The same things were measured in two ways. Each way mixes the same 10 hidden numbers, adds some noise and spreads widely along 6 directions of its own, which tell nothing about the thing.
Some things both ways: the first way, then the second way.
[  6  27 -11   3  27  12  -7 -18  16   6  -8  -3  -9 -16 -11 -20  -7]
[  7   2  14   7  15  -1   6  30  -2  25   6   8  -4  -7   9  -9  13  -6
  -2 -16  -4  -8  -6  -6   2   5  28  -3]

[ 14  32   2  20  27  39  -6 -13   5  14 -14  12 -16 -19  -9 -17 -13]
[ 11  -4 -17  -9  -6 -20   4   1  10  13 -22 -33   1 -19   8  15  15 -11
 -23  -1  28 -18   7   7   3 -32  -4 -12]

[ 32  74 -17   5  -9  34  16 -71  -2  16   5  14  10 -28  22  15 -16]
[ -1   5  -1  15  14  17  10   5  -2   8 -13 -19   6 -14 -17   6 -14  27
   3  -2 -10  -6   1   7 -20   2   0 -27]

[ 27  47   1 -20   8 -15  -8 -15  -6  11  16   7   3 -16  10 -14   8]
[  0  -1 -10  19  -5   3   0   0   6  -6   0  -5  -8   2 -19  11  -9  21
  -3  12  -3   1 -18  -3  -1  -6  21 -11]

[ 32  14  -6 -18 -12  -5  -7 -24  18   0  13  10 -33  -4 -10  34  -7]
[ 10  -3  11 -11 -46 -20   4 -13  -6 -17 -12 -17   9 -15  -6 -18   5   5
 -39  -6   1   7 -33  20   6  -9  28 -13]

[ -4  -2  22 -28   5 -45 -53   3  22   6  -7   9  -6   6  -3  -5  18]
[  9  -6  22   2 -37   4  -5   5   3 -29  14  14 -19  15 -32  -5  -8   1
   7  18  -6  14 -12 -18   5   4  23  11]

[-17 -21  20 -37  12 -61 -29 -18  15   9  44  13  17   5 -27   5  35]
[-24  -8   8  -9 -16  16 -15  -4   6 -16  24  17  -3   9 -29  -8 -28 -13
   0  16 -13  12   4  -1  -9   5  -3   3]

[-12  11  26  -4  38   1 -29  -2  37 -24  34  17 -20 -10 -26  -1   0]
[ 15 -33  -4  -1 -26 -11 -14  21  11  22  14 -27  -4 -15 -10  -1  13   2
 -33 -20  18 -21 -25  38   2 -17   9  -5]

[ 11  68  10 -14  -7 -28 -29  11 -18  -3 -11  29  -7  -8  19   9 -17]
[  3   7   1   6 -62  -7  -7 -18   8 -65  -8 -32  -6  26 -20  15 -47  70
 -38  20   0  16 -31  22  15   6  -1 -29]

[ 14  20   3 -23 -13  19  -8 -27 -12  23   9   2 -11 -22  -1  -1  24]
[  2  -1  -9   4   6 -18  12 -25   3  -5   7  10   4  23  19   3  15  -4
   1  22  25   4  10 -24   3  -1 -22  16]

[-12   9  25   7  11   6 -24  -3 -22  43  -2  19  21 -10 -19 -26  12]
[ 10   0  -2  19   0  16  -5  -5  -4  -9  -6  -4 -16   4 -19   7 -14  16
  18   2 -15   8   0 -15   4   7  -2   1]

[ 33  64 -11 -25  16  10  -2 -22   1   8  24  -8   2 -20  12 -23 -19]
[ -1  -2  10   4  -4  -9  13  11  -8   5  14  -8  16   1 -14 -11  10  27
 -23   1   3  -8 -28  26 -17   7  17 -13]

[ -3  37 -79  20 -22 -22 -40 -54  16 -19 -43  24  -8  -5  -7   9  41]
[-13  20  12  18   7   2   2  -2   9 -22  -3  29   9  25 -14  20  -4  25
  -5  26 -19   9 -31   2   8  33  23  14]

[  5  64 -67   8 -14 -26 -22  13 -25  36 -52  29   6   5   2  10  14]
[-12  -6  23   0 -26   2 -11  -1  -6   9   2 -12   5 -23  -2 -37   6 -22
 -42 -19  -2   0 -16  11  11   0   7 -20]

[-46 -14  26  38  52  38 -64 -26  53 -47 -11   7 -41 -40 -35  -2 -16]
[ -9  -9  -6 -29  -4 -10  -9  14  31  -5   2  -7  -8  11 -11  15   1 -35
  -5  24  29  -9  37 -26  15 -15 -19   0]

[ 28  39  11  22   8  30  -6 -18  18   3 -28  14   4  -1  18  13 -33]
[  2  32  11   1 -13 -13   6 -21 -13 -42 -47  -6  -1  18  11  42 -18  28
  -9  24 -10  31 -12   0  14  -3  23   8]

[ 23  47 -27 -24  -9 -38 -11  13   8  -1 -30   0  -9   4  16   7   9]
[ 11  -1   4  -6 -17 -17   6  20   6  -2   1 -15   1 -11   3  -4   7   3
 -22  -5  18 -11 -13  18   4 -15  28 -18]

[ -3  19  -5 -15  20  29 -15 -11 -14 -10  32   1 -11 -36 -32 -19  18]
[ 15 -12   0   1  -5 -27  19   2  -2  24   4  -7  10  -7  13  -8  34  -1
 -20  -2  24 -10 -19   4  -9 -16  21   1]

[ -4  28 -21  17  29  18 -11 -32 -40  33   2  17   5 -48 -29 -28  20]
[-10 -10 -32  20  41  13  -3  -5  14  28   5   8  -4  -4   4   0 -13  -3
  13  -8 -14  -2   4 -26   4   4   2 -13]

[ -6  44  20 -18  13 -44 -44  30  23  -2   1  39 -30  16  13  12 -14]
[  0 -13 -18  -5  -7   2   2 -13  33   2   9  22   0   0   1   3  -8 -16
   9  18  12 -15  14 -14 -15   1 -23  15]

[-33 -42  14  32  23 -10 -61  10   9  38 -32  26   7  29 -42 -59  15]
[-18  15  45   9 -19  18 -11   1 -16 -18   8  15  -7  14 -22 -18   4 -18
  -7  15  -6  12   7 -16   9  21 -14  12]

[-33   0  37  20  32 -11 -63  17  36 -14  19   6 -36  -8 -31 -23 -48]
[ -7   2  -7 -26   1  -7   7   4   8 -10  10 -10  24   3 -22  -8  -5  14
 -14   4   1 -18   4  22 -12  16 -26 -13]

[-30  10  26  40  21  -4 -82  31   6   1 -25  34  -3   5 -19 -27 -17]
[  5  -6 -15   4  21  -8  10 -20  -6   2  -5  -6  22   6  -5  17  11  21
   3   8   5  -5  -7  24 -17   8 -20  12]

[  6  12  -5  33  13  25 -47 -60  35  -7 -50  34 -14  -3   2  11 -14]
[-11   0   9  -7   8   5   6  -6   1   2   2   6   2   2   6   3  -4 -21
  11  17  15   3  33 -11 -16  -8 -19   4]

[-12  18   0  46  -5  27 -52  -7  23 -29 -17  12 -19 -11 -17  -5  -7]
[ -4 -20  16  34  -9  28 -21  22   6  -6  42 -19 -15   4 -42 -34   6   1
  -1  -2  16 -13   0  11  18  17 -19 -30]

[  5  16  19   7  41   0 -20  19   4  39   0   0 -17 -18 -18 -28 -25]
[  3  -1 -24  -9  22 -18   1  -6   0  16 -12  -6  12  -1  14   6   2   8
 -16 -18 -14  -2 -16   6  13   5   8   1]

[ 20  -6  16 -28  40 -47 -40 -13  27  41 -23   6 -22  16  -6 -56  -1]
[  2   1  -1 -18 -11 -13   5  16   3   7  17  10  -4   3  -3  -2   5 -10
  -8   4   9 -13   0  -6 -13 -12   8  13]

[ 32  30   0   7 -18 -15 -11   2   9  25 -29  14  -8  14   5  12 -13]
[ 10  12 -26   1   4 -10  -1 -17  -2 -22 -10  -6   3   3  11  14  -9  16
   4   1   2  -3  -7  21   6  -4  -7   4]

[  0  11  30   8  45 -30 -30  19  11   4   1  17   5  -2 -16 -12 -37]
[-12  19   9  13  34  15   7   3 -18  21   6  49 -11  -3  30 -10 -17 -22
  29  -9 -34  22   5 -37 -11   2  43  16]

Other things, the second way, with their names:
J_798: [-25   7  -1  11  18  11 -14   6   5   3  32  17  -7  21  24 -17 -21 -11
  -7   0   5  -1  22 -15  11  16 -31  -6]
J_380: [ -1 -22  -5   8 -23   8  -3   9  31 -20  24 -10   0   1 -38  -4 -15  18
  -2  20  17 -12  -6  17  -7   3   3 -28]
J_290: [  7 -10  20  17  -6  -7   4  34   5  36  17 -20  -6 -13   1 -19  39 -11
 -30 -11  37 -29  -5   6   1 -12   3 -14]
J_741: [ -4  -6  -3   4   5  -5  -6   4 -10   8  29  11   2  10  18 -12  -9  11
 -11 -16  -6   2 -17  24  -4   7   5   6]
J_315: [ -5 -12  23  10  10   9   4  13   1  15  11   1   5  -1 -33 -12  27 -12
   2  11   6  -4   1 -11  -2  11   6  -6]
J_548: [ -3  11  -7 -16  10 -17  13 -19 -12  -1 -17  -1  13  -3  31   0  -9  -5
  -6  -3  -1  14   8  -3  -2 -11   5  -4]
J_323: [ -7 -13 -28 -12  22  -9  -5 -13  11 -11   0 -14   6  12  -2  21 -11  -5
  10  17  17   7  21   4   9 -14 -12 -11]
J_374: [  4  -5  -1  -1 -34 -13 -11 -17  23 -11  -8  21 -17  17   8  15  -2 -14
 -17  16   2  10 -14 -32  23  -2   9  29]
J_287: [ 16 -11   6   1 -13 -13   3  25  -2  20   8 -29   4 -28 -11 -22  37 -13
 -26 -19  29 -31 -13  30   0 -16   8 -17]
J_179: [ 26 -16   7  32  -6  17  16  12  -3   8  13  -3 -12 -11 -19 -18  -6  37
  20 -10 -13   1 -20  -6 -17   8  33 -19]
J_449: [-10 -20 -11   3   4   2 -25   8  15  -9  24 -23   0  23 -22  -2  -8  16
 -20  -1  10  -6  -2  21  31  19 -32 -18]
J_73: [ 10 -17  -1  -6 -19  -9   3 -12  27  -2 -21  -4   6  -2 -13  19   5   5
 -13  15   4   0 -12  -5   4   3   5   5]
J_590: [ -7 -32   4   7 -22  11 -24   8  21   3  38  11  -7  10  -6 -25 -22   8
 -21 -15 -10   2 -21  13  15  25  -3  -8]
J_578: [-15  -4  -9  -4  14   7 -12 -19 -15   8  12  20   7 -12   3 -22  -3 -35
   7 -12 -18   6   1   6  -3   1  -5  14]
J_577: [ 10 -15 -31  -2  -5  -8   2 -22   5  -7  -2 -16  17  -4   6   6 -27  41
 -11 -11  -8  -3 -20  41 -13   4 -10 -11]
J_621: [  7 -20  17  48  21  27 -14  21 -19  41  33 -11  -3   4  -8 -35   9  40
 -14 -44 -21 -13 -28  23   5  46 -25 -11]
J_200: [-14  -7  11 -17  -7  -1  -1  -3   9   8  -2   8   9 -10  -6 -15  -1 -26
 -16   0  -6   5   3 -10   1   2   7  -4]
J_715: [ 24  17   3 -18 -35 -34  27   0  -2 -24 -40 -37  15 -12 -16  30  17  29
 -27  21  25 -13 -19  26 -17 -29  23 -10]
J_750: [-10   9 -44   2  26  -7  -4 -27   6   7 -27  -9   6 -11   1  23   2 -15
  -3   9   0  -7   1  -7   7 -19 -10   1]
J_817: [  1   6   1 -15   9  -8   3   3  -6 -21  -1   0   5  10 -12  10  -1  -4
  12  14   3   9   9   5   5  -3  11   1]
J_690: [  1   9  -6 -10   2 -21   3 -22  12 -20 -18  -2  10  19  23  16   8  -7
 -10  19  22   3  14  -7  23   6 -26  11]
J_897: [ -5 -19  13  -6  -3  -5   3  21   1  39  17 -22   8 -12 -14 -17  24 -11
 -31  -9  22 -24   4   7 -16 -10 -16 -12]
J_646: [  6  -4   6 -13  23   9   8  22  10  14  -6   2   9 -10 -29  -2   9  -6
  17  -4 -14 -13  12 -11  -7  19   2  -5]
J_109: [-18  14   7 -13  18   0 -17   1 -16 -10  20  22 -10  29   4  -4  -3 -29
   9   5  -6  13  23 -22  20  11 -22  27]
J_456: [  6  -3 -27  -7 -11 -15  -7 -24  16  -6 -24  -8   3   2   4  28  -5   6
 -17   7   1  -4 -12   6   8  -6 -14  16]
J_572: [-10   1 -23   6  11  -6  -5 -22 -11  -8 -15 -12   9  -6 -22  15   0   4
  -7   7 -12  13 -27  14   7 -16  30  -8]
J_879: [-12  -4 -35   3  20 -11  -9 -19  -5   9  13 -34  10   6  20  10   3   1
 -22   3  43 -23  21  35  -8 -23 -65  -6]
J_484: [ -1  15   5  28 -17   3  -7  -7  -1 -17  -1  -3 -21  15  13  11  -8   8
  -9  16  17   5  -1 -10  12  -9  -5   2]
J_405: [ -1 -10 -26  20  15  -2  -3   1  -1  19  14 -19  -2 -14  13  -7   0   3
 -11 -13  17 -13  -6  22  -3 -21   3 -22]
J_263: [ 20  -3  15  11 -14 -14  -4   7   0   3 -10 -16  -4   8   4  10  29  12
 -25  -6  15 -10 -18  13  21   9  -7  14]
J_338: [-16  -5  12  13  -3  16  -5   4   1   8  11 -17 -14 -16  -6 -17   5 -43
   0  15  36  -4  38 -19  -4 -32 -11 -26]
J_592: [  3  10   9  -6   4  -4  12  -7  -9   8 -13   4  14 -10   8  -3  10  -3
  -6  -5  -4  -7  -1   7 -16   8  -9  10]
J_319: [-11   6  -4 -13 -10 -10   8 -19   8 -19  -6   5  10   3  -1  -3 -12  -7
  -9  18   2   9   3 -12   0  -3   4  -9]
J_598: [  5  -6 -10  -5  32   5   7   4  17  22  -7  11   0 -15   0   3  21 -43
  29   7  14 -16  35 -25  -5  -7 -13  10]
J_540: [  2   5   0 -15 -31 -35   7  -5  -3 -16 -21 -54   9   4  -1  35  17  13
 -48  29  57 -12   5  34  -6 -45 -20 -11]
J_693: [  5 -22   2  12  -6   7  -8   6  12   5  22  11  -1   4 -25 -25   6   5
  -3 -10 -15  -3 -25  -5  16  30   7  -1]
J_336: [  5  -1 -10 -28   6 -31  11 -15 -18   4 -15  -5  24  -7  19  19  12  -6
 -10  -2   7   4  -7  36 -19 -23   9  22]
J_967: [ -2   3 -10  -7  -1   0   1   0  13   1   0   7  -1 -11  12  -4 -12 -14
  -1   0   3  -8  10  -6  -3  -6   1  -6]
J_723: [ 20 -17 -27  19   3 -19  11 -18 -13  -3   1 -39  12   8  -6   3   0  63
 -16 -10   2   4 -39  29   1  -1   8 -23]
J_396: [  9  -7 -15 -32 -26 -40   5 -11   0   0   2 -19  12  -3  14 -14  15  -9
 -40  -8  23 -11 -11  12   7 -21  -7   1]
J_568: [ -6  12   2  -4   1   4   1   5   3  -1   9   1  11   2   2 -12 -11  15
 -17  -6  -5 -18   0  13  -8  24 -30  -6]
J_920: [ -1   6 -15  -2  32  -5  20 -16  -4  -1  -8   0  27   0 -12   3  12  12
  12  13  -3  -5  -1   6 -16  11  -8  -2]
J_261: [ 13   2  23 -21 -21 -31   8  14 -27   9  -6 -25   8 -11  11 -21  30  -9
 -39 -24  12  -2 -14  16   8 -16  19  -4]
J_151: [  4 -11   1   9  13  -3  15   0  16  15  12  12   0   5  25   2   5  -7
  11  15  28  -5  22 -16 -17  -5  -9   2]
J_236: [ 13   5 -11 -24  -8 -14   2  -8   5 -16 -25 -12   2   0  20  27 -20  10
  -1  -1   2   3  12  13  -1 -11  -7   5]
J_683: [  1 -25   4   1 -23  10 -20  18 -13   7  35 -26 -25 -26 -23 -44   1 -42
  -1 -19  16  -1  13  -1   9 -39  15 -29]
J_650: [ -6  14  -2  19  17   1   8 -11  -3 -20 -10  -3   7  18 -14  27   1  26
   6  29   4   9  -7   5   0   6   4  -2]
J_11: [  6  -2  -8  18  17   9   3  15   6  -6  16  -3   3   9  -2   1 -19  44
   8  -6  -9  -6 -11  22  -1  22   7 -20]
J_765: [  9  -9  -2  15  -9 -15   8 -10  13  -3   1  -1   7   9  -4   9  23  11
 -13  18  23  -8 -20   7   1   1   1   8]
J_248: [ 17 -16  14  30  26  20  -1  26  17  26  30  43 -14  18  16  -5  -1  14
  31 -14 -16  -6  -4 -13   0  44   3  24]
J_43: [  3   9   2  14  18  10  -5  11  -8  13 -24 -18  -7 -17  -8  21  10  -9
   4  -4   2  -8   9   6   2 -13   1  -3]

Some of these things the first way, each followed by its name:
[ 40  71 -32 -11 -22 -23  -7 -13  -8  36 -60  13   4  -4  37  36 -14]	J_548
[-23  65  -9  10   6   7 -38   0  24   5 -16  -5  -4 -30  11  15 -24]	J_646
[ 25  40  22 -25  14 -21  -7  30  31  11   4  -4 -28  19  29 -32  -6]	J_290
[ 13 -36  41  16  16  23 -28 -37  32 -23  24  -5 -16 -28 -43  14 -16]	J_683
[ -3  39   9  36  10  38 -45 -27  32 -53 -19  21 -12 -15   3   4 -18]	J_540
[ 15  28  37 -25  14 -20 -17 -20  75  -7   3  17 -43  18  33  26 -18]	J_248
[ -6  25  -6  20 -13  17 -36 -21   4  -6   8   3 -11 -28 -16   8 -11]	J_920
[-12  61   0   5  -5 -36 -30  23  16  10  -8  24 -21  11   8   6 -34]	J_568
[-36 -18  18  -4  20 -57 -73   6  26   4  -4  23 -27  10 -18 -31  25]	J_897
[-42 -12  17 -12  20 -32 -52  54 -22   7  19   6 -19 -17 -59 -22  12]	J_396
[ -5  15  -6 -24   8 -27  -6 -12  -8   8  26  10  18 -10 -29   1  24]	J_741
[ -3  53 -23   9  20   6 -12   6 -18  14 -24  23   1 -14 -14  -6 -12]	J_967
[ -9   9  12 -18  13 -32 -43   9   8 -25  15  15 -14  -3 -13 -14  18]	J_380
[ -4  28  -9  42   7   0 -61 -28  44  17 -69   6  -7  -9   3   9 -29]	J_109
[ 19  55 -13  -8 -13  -6  -3  10 -24  21 -28   9  33   0  25  -4  21]	J_338
[-10  43   5   9   4  -8 -28   1  11   3   2  36 -19 -10  -7  26  -5]	J_456
[ -1  19   6  25  33 -31 -53  57 -11  57 -40  27  20  20 -18 -32 -27]	J_578
[ 22  17  27 -20  28 -23   8  49 -36  40  25   3  22   5 -13 -56   8]	J_405
[-13  11  -3   1  45  28 -28 -23   2  11   2  33 -23 -23 -35 -16  14]	J_374
[  9  63 -30 -12  -8   3  -6  -8 -29  24 -33  -8  43 -38  19  17  30]	J_323
[ 20  51  -3 -12 -13   3   0  -6  -7  10  10  -7  27 -11  20  -9  15]	J_650
[ 11  56   0  -8  13  50   9  -4   5  10  17 -24   4 -37 -10   8 -34]	J_261
[ -1  48   1   3  47  21 -37  19  -3  30 -27  29 -11 -10   7 -27 -10]	J_73
[ -5   9  -8   0 -35 -42 -26 -50  39 -15 -39  34 -19   9   2  77  21]	J_236
[  8  40  14  15 -12 -12 -18   8  -3  20  -9  24   9   9   7  -7  -1]	J_879
